The rows come from 5 hidden closed curves, with some noise, and rows from the same curve form a group. Each curve winds through 8 dimensions. The rows are also pushed far along 5 directions, which tell nothing about the answers.
In the rows, zero is written as 128.
Known rows, each followed by its group:
[168  96 153 101 147 180 102 107 151 127 133 181 203 121 137  86 148 138
 175  70] : q_609
[155  79 139 131 120  94 116 120 131  92 147 136 105 115  71 168 107 166
 163 168] : q_215
[161  87 153 165 124 188  73 130 144 133 113 133 157 122 133 162 152 143
 203 111] : q_215
[100 139 163 150 123 115 109 158 117 139 121 107 107 140 130 174 132 123
 108 193] : q_609
[139  89 149 161 155 163 115 161 112 147 163  87 128 117 126 145 149 115
 202 106] : q_768
[144 139 102 128 156 137 134 159 112 147 116  74 137 139 144  90 183 108
 101  91] : q_504
[147 102 126 148 166 153  79 161 130 163 122 121 110 129 103 190 135 154
 201 129] : q_215
[120 131 170 132  78 132 142  98 138  93 112 179 136 127 127 154  84 148
 118 173] : q_609
[168  85 172 114 127 199 160 137 128 119 166 160 170  84 135 112 128 111
 131 128] : q_609
[155 138  93 124 139 144 108 109 119 153 137 121 127 144 130 106 142 133
 148  58] : q_407
[133 120 103 159 141 149  71 183 113 167 136 122  88 112 112 168 146 121
 185 125] : q_407
[146 130  92 116 113 100  25 174 125 164 124 168  92 155  78 203 116 153
 162 159] : q_768
[112 143 146 148 147 158 141  96 157 120  95 154 147 111 156 107 146 129
 123 114] : q_609
[165 134  82 129 116  85  67 128 118 128 120 127 102 150  91 136 149 152
 115 133] : q_407
[110 150 149 105 110  94 206  83 119  92 109 116 112 152 127 134  77 145
  60 158] : q_609
[178  91 164  80 129 152 169 109 134  94 133 169 161  95 113  93 115 129
 101 117] : q_768
[123 142 131 137 128  86  54 137 110 125  86 155 107 157 104 145 140 155
 152 135] : q_407
[ 93 145 115 129 145  67  82 112 133 133 105 104  95 170 117 160 124 137
 137 131] : q_215
[113 152 126 131 162 121 124 123 114 147 138 105 128 130 146  98 167  93
 116  87] : q_609
[171  96 118 114 147 144 211 134 108 106 144  87 182 109 134  55 152 131
  96 104] : q_215
[ 83 166 139 133 123  82  78 130 105 148 109 114  87 177 131 156 114 134
 120 148] : q_768
[196  71 140  87 172 179 144 121 132 127 143 150 189 126 111 111 129 166
 184  71] : q_215
[123 132 118  89 113 106 197  74 159  84 108 133 148 139 141  94  86 137
  84 125] : q_407
[131 109 152  92 128 105 147 119 146 100 133 151 100 127 101 186  69 144
 101 216] : q_768
[145 117 120 148 124 167 144 166 104 160 166 107 169 131 131 109 151 139
 158 106] : q_768
[142 165 119 118 115 141  40 129 123 158  90 188 158 161 139 115 156 118
 132  81] : q_504
[ 97 191  94 116 164  78  97 127 110 166 107  87 104 183 147 119 151 111
  70 118] : q_768
[141 106 119 108 179  85  91 155 108 149 139  85  98 157  90 147 137 157
 156 119] : q_407
[120 112 173 179 121 185 142 158 135 130 133  94 143 111 153 149 152 127
 148 157] : q_407
[139 138 153 132 124  99  58  88 128 122  99 154  83 141  95 173 128 152
 116 144] : q_215
[203  74 130 113 148 147 151 105 116 101 135 142 171 124 101  94 133 178
 163  82] : q_215
[112 135 161 178  63 186 161 131 130 128 152 143 120  93 143 163 108 126
 123 180] : q_407
[192  83 118 103 142 101  83 136 139 103 141 156 129 128  72 153 136 157
 150 153] : q_407
[ 95 165 176 148  84 160 137 146 130 114 114 136 116 137 164 150 118  95
 124 147] : q_504
[154 121  65 104 158  67 143 139 117 129 133  86 108 146  75 114 136 171
 129  91] : q_504
[126 115 144 134  89 118  55 123 157 111 109 186 116 140 109 192  94 139
 179 177] : q_407
[116 146 106 186 121 147  70 137 139 148  97 131 111 140 133 177 149 135
 188 116] : q_407
[136 105 165 164 138 177 184 117 129 115 124  86 147  99 143 109 154 136
 128 116] : q_215
[145 137 109 136 137 157  50 117 143 139  92 151 162 151 150 116 165 109
 181  69] : q_407
[133 121 160 107 101 110 155 151 118 106 141 146 124 124  99 132 110 148
  98 171] : q_504
[173 105 121 125 176 123  32 135 128 135 111 119 158 163 114 126 189 133
 200  70] : q_504
[122 156 110 147 183 183 190 128 114 160 108  66 143 116 182  67 174  91
  87  64] : q_215
[162  99 137  81 167 108 189 125 118 111 137 107 128 130 100 111 109 168
  83 143] : q_215
[144 140 106  97 113 115 131  87 144 112 140 178 127 119 117 118 111 116
 102 116] : q_407
[105 142 151  87 126  49 186  84 121  92 124 106 118 172 114 107  89 162
  59 150] : q_609
[207  63 111  87 165 106 172 148 115 103 157  93 162 124  74  90 147 182
 109 132] : q_215
[200  83 119 118 145 111 120 148  98 114 144 108 152 141  76 105 162 179
 142 113] : q_609
[156  85 169 106 129 110  90 149 110 123 146 126 137 161  92 152 109 176
 169 152] : q_768
[123 140 111 112 116 118 188  95 130 107 105 113 135 138 141  88 110 143
  87 104] : q_504
[143 175 109  96 150 123  92 120 136 134 101 160 129 151 133 118 156 101
 103  80] : q_504
[108 128 149 128 136 123 202 119 110 122 141  76 133 144 143 106 111 149
 103 134] : q_768
[ 98 149 143 170  84 167 124 117 134 123 107 149 118 115 160 144 117 104
 146 134] : q_504
[171  83 120 127 137 107 168 156 115 106 151  94 122 107  79 124 134 167
 120 149] : q_504
[ 73 155 123 176 115 118 101 128 136 138 124  99 103 134 157 158 137  79
 151 138] : q_609
[145  96 141 112 135 115 144 184 135 117 155 104 109 126  87 176 119 145
 142 174] : q_504
[139 135 135  98 128  84 136 133 106 124 134 133 118 142  94 106 126 156
  82 138] : q_504
[159 129 114  64 168  83 110  99 140 114 112 156 112 152  94 146 103 150
  87 147] : q_768
[169 112 135  94 145 165 106 132 130 147 142 143 159 121 129 112 145 120
 123  98] : q_215
[ 88 141 110 171 125 107  97 162 117 149  98  58  89 138 142 138 160 107
 137 119] : q_768
[142 114 146 123 148 119  75 122 131 128 111 129 151 164 125 121 149 144
 153 113] : q_609
[160 110  98 148 144  95  81 166 104 138 132 109  91 127  73 153 160 156
 147 139] : q_504
[ 71 168 129 154  71 154 221 104 116 120 135 122 112  91 179  94  94  81
  69 137] : q_768
[130  87 166 141 103 172 161 144 132 117 135 121 159 112 138 130 110 148
 151 150] : q_504
[109 154  72 174 153  96  84 160 120 179 115  40  52 166 110 186 151 146
 138 135] : q_407
[144 106 124 149 167 171 130 123 149 129 108  97 169 127 155 102 172 130
 166  84] : q_609
[180 100 155  77 160 162 115 125 139 124 137 177 164 119 121 130 123 120
 128 119] : q_768
[132 125 109 115 125 121  92 137 146 130 127 139 139 130 131 144 133 106
 129 142] : q_215
[135 142 134  84 151  85 181  75 124 101 118 118 143 161 121 102 115 141
  75 103] : q_609
[ 85 181 139 135 122  88 105  84 129 123  91 111  82 138 152 123 138  90
  45 146] : q_215
[108 177  95 116 126  55  68 102 132 136  74 153  98 172 112 121 136 163
  83 134] : q_609
[101 145 118 124 136 110 117 112 132 125 110 131 123 138 143 109 128 117
 146  92] : q_407
[178 125 143  73 119 136 139  60 160  74 116 219 166 108 125  96 111 112
  77 126] : q_407
[177 107 132  97 141 114  64 104 123 118 139 146 160 161 110 131 138 124
 171  84] : q_609
[163 135  97 135 189 175  93 130 127 162 110 113 150 138 151 119 179 104
 150  69] : q_768
[162 138  92 120 169 118  55 151  89 183 137 121 113 176  98 149 149 163
 173  86] : q_768
[ 99 157 108 167 156 136 140 142 125 146 109  70  80 122 149 143 149 101
 127 115] : q_504
[204 118 122  49 145  75  77 132 131 101 122 180 138 172  56 139 131 174
 117 120] : q_504
[168 110 112 144 159 172 115 161 121 148 135 104 155 107 130 108 186 114
 138  96] : q_215
[133 113 152 140  78 211 101 163 144 145 142 189 157  94 150 168 112 100
 169 155] : q_768
[ 96 129 146 137 105 102  40 131 136 139 135 181  86 123 112 172 110 124
 163 172] : q_609

New rows. What belongs after each?
[141  70 154 110 108 119 128 166 127 103 157 138 149 119 102 131 106 146
 175 160] : q_407
[129 119 112 160 130 189 189 134 120 151 164  71 134 106 156 103 138 121
 155  76] : q_407
[103 155 132 147 117 165  82 111 149 150 101 194 141  99 160 144 133  85
 120 138] : q_504
[ 80 151 166 160  92 171 196 138 114 139 168 132 111 106 160 164  80 113
 107 201] : q_768
[148 183 133  85 110 151  67  77 128 132  95 214 165 157 163 118 130  69
  75  93] : q_609
[139 102 204 133  94 198 150 108 141 112 155 162 179 117 146 132 109 129
 157 135] : q_407
[120 133 136 129 108  89 170 168 112 105 128  63  92 163 107 143 119 152
 110 158] : q_504
[119 142 116 177 158 102  64 161 116 161 110  66  86 160 112 174 173 150
 148 144] : q_407
[131 122 191 122  89 172  90  90 143 101 136 201 166 120 156 155 103  72
 162 136] : q_609
[131 139 134 181  92 181 153 136 117 146 148 111 125 109 139 138 147 130
 129 130] : q_407
[131 136 127 111  83 121 124 127 121 121 164 190 107 108 114 166  83 113
 101 195] : q_768
[138 142 150 152 167 170  60 125 125 160 100 160 148 136 141 114 177 135
 168  79] : q_609
[163  85 161 132 124 157 121 152 128 134 169 142 104 105  84 197 102 159
 161 180] : q_407
[ 78 172 136 147  75 134 167 134 116 140 139 138 128 128 159 125 102 112
  89 166] : q_768
[155 153 147  79 117  92  88 111 104 105 127 171 106 157 103 114 123 121
 100 114] : q_504
[ 95 135 188 155  72 151 101 118 140 125 154 148 109 120 145 182  96 103
 135 195] : q_407
[130 116 119 112 113 100 146 147 111 133 138 117  96 115 100 128 107 142
 109 134] : q_768
[163 119 136 155 109 196  64 127 125 149 119 140 168 120 156 104 181 101
 149  79] : q_215
[118 120  81 126 161  84 178 170 103 152 134  57  74 132  94 126 115 171
 123 125] : q_407
[ 90 148 169 160 116 168 202 112 125 122 149 126 131 109 163 142 104 112
 116 162] : q_768
[138 133 164 136 109 161 130 124 145  92 121 161 123 111 133 157 122  99
 149 139] : q_504
[119 119 129 132 143 110 175 148  93 135 169  65 119 129 123 103 133 132
 114 132] : q_768
[101  97 141 139 137 143 219 141 132 112 140  78 144 105 146  99 111 129
 156 115] : q_407
[187  80 135 127 165 165 144 152 113 126 136 102 155 105 115  95 169 130
 149  87] : q_768
[164 105 117 128 112 137 224  92 131  89 157  79 157 116 131  70 133 144
  88 106] : q_407
[ 95 150 156 114 103 116 225 101 108 103 157 117 132 114 155  78 101 108
  49 149] : q_768
[ 86 139 119 155 123  94 108 147 117 149 106  85  97 153 127 152 124 146
 130 154] : q_504
[ 98 118 117  97 116 114 222 128 150 109 125  89 103  98 140 122  81 114
  71 148] : q_768
[147 116 116 116 165 100  89 119 115 132 123 103 114 148 107 128 144 137
 158  84] : q_768
[ 61 167 100 155 133  78 128 141 127 137  86  69  76 150 148 144 123 117
 110 151] : q_407
[101 139 115 154 128 141 209 158 111 144 118  59  98 108 142 117 123 130
  87 134] : q_768
[ 93 151 102 138 138  91 117 161 105 156 114 116  63 133 106 158 108 149
 138 139] : q_407
[111 148  96 195 112 165 124 158 131 174 139  66 102 123 147 165 159 123
 143 129] : q_407
[184  88 130 111 142 153 173  91 142 104 111 116 172 133 121  93 130 170
 125  87] : q_215
[102 135 160 125 139 114 169 114 116 112 109 112 129 145 139 124 108 148
 103 151] : q_215
[165  75 190 100 125  96 152 145 125  76 158 132 129 126  73 156 105 167
 136 189] : q_504
[125  94 161 123 127 132  99 139 149 127 147 157 139 120 111 157 110 154
 181 150] : q_609
[ 99 167 134 176  98 178  75 123 149 158 113 151  97 122 161 191 127  94
 140 155] : q_407
[137 138 116 177 141 161  71 154 107 170 141  80 115 135 146 128 190 103
 151  98] : q_407
[188  77 123 135 112 154 145 135 135 102 137 127 152 104 101 128 139 160
 139 137] : q_215
[142 176 126 124  75 141  89  54 139 106 108 208 144 127 152 101 134  90
  79 111] : q_407
[173 125 128 125 139 154  81 124 111 124 117 172 169 124 133  96 170 110
 132  98] : q_215
[155 103 107  90 145  81 198 155  97 131 154  65 128 155  84 110 114 190
  87 131] : q_609
[140 158 176 113  95 181  80  60 146 120 125 210 174 138 168 110 128  93
 120  94] : q_407
[120  97 160 156 115 161 152 178 131 135 166 122 116  76 126 155 122 123
 135 192] : q_609
[135 111 183 139  66 194 130 112 136 103 171 206 181 106 157 140  94  96
 165 167] : q_768
[124 146 106 128 146 130 186 155 118 132 117  58 129 128 154  83 158 105
  70 110] : q_504
[ 94 147 145 165 120 154  95 140 143 144 103 152  95 108 148 178 122 114
 126 178] : q_609
[154 169 146 113 115 152  92 119 107 126 119 169 126 142 139 104 150  95
 127  75] : q_504
[ 91 160  70 154 148 113 146 119 142 152 111  59  83 125 156 133 135  96
 102 104] : q_215
[118 157 123 129 111 142  78  76 159 127 101 175 110 112 152 153 120  79
 115 118] : q_215
[147 106  94 139 160 100  93 186 112 172 145  61  85 134  87 160 157 153
 133 138] : q_215
[ 87 126 132 131 111 132 190 156 126 123 136  99 139 108 160  90 120 102
 108 138] : q_407
[110 169 108 113 118  98 130 124 126 148 135 131  80 131 124 148 110 122
  61 159] : q_407
[124  97 147 168 126 155 191 176  91 138 181  54 141 107 136 106 149 128
 146 141] : q_768
[124 106 168 148  72 146  92 123 149  99 125 193 154 106 129 162 114 117
 162 172] : q_504
[128 101  98 165 120 150 198 196 104 150 191  56 115  94 123 140 132 122
 135 165] : q_768
[155  75 200  92 116 108 113 139 112 102 178 160 130 128  85 168  91 148
 149 191] : q_609
[110 137 124  80 140  77 183 102 143 107 114 100 137 149 130  93 108 135
  64 122] : q_768
[147 142  85 107 125  76 109 144  97 149 142 113 128 177  93 118 134 174
 114 122] : q_768
[114 147 175 133 107 150 122  96 136 128 129 152 135 141 144 137 111 133
 126 130] : q_407
[111  90 139 170 115 156 183 196 108 139 160  67 146 111 128 133 140 146
 164 153] : q_215
[ 99 118 121 176 131 179 154 171 138 142 125 108 147 104 162 152 138 103
 182 139] : q_215
[119 115 168 159 128 131 121 141 113 126 140 102 130 142 119 162 135 137
 164 144] : q_609
[121 152 116 155 107 145  96 155 128 149 129 166 107 121 120 187 123 126
 138 178] : q_768
[141 147 145 100 131 126  61 131 145 127 117 193 115 133 113 169 126  99
 132 138] : q_504
[ 94 157 104 130 130  88 166 150 102 150 107  69  67 137 125 132 117 145
  65 147] : q_768
[140 127 110  90 115  84 183 103 136  98 123 131 137 158 102 125  83 180
  89 153] : q_768
[118 126 131 168  93 178 160 154 121 136 139 118 160 125 151 130 131 132
 148 138] : q_768
[126 133 150 105 127 160 196 121 133 108 127 157 168  94 157  71 122 105
  81 126] : q_407
[ 66 144 134 153 101  87 142 109 136 119 117 123 107 116 134 139 110 123
 102 169] : q_504
[ 85 171 110 155 144  94  77 106 149 134  82 120  91 151 141 160 137 124
 126 143] : q_609
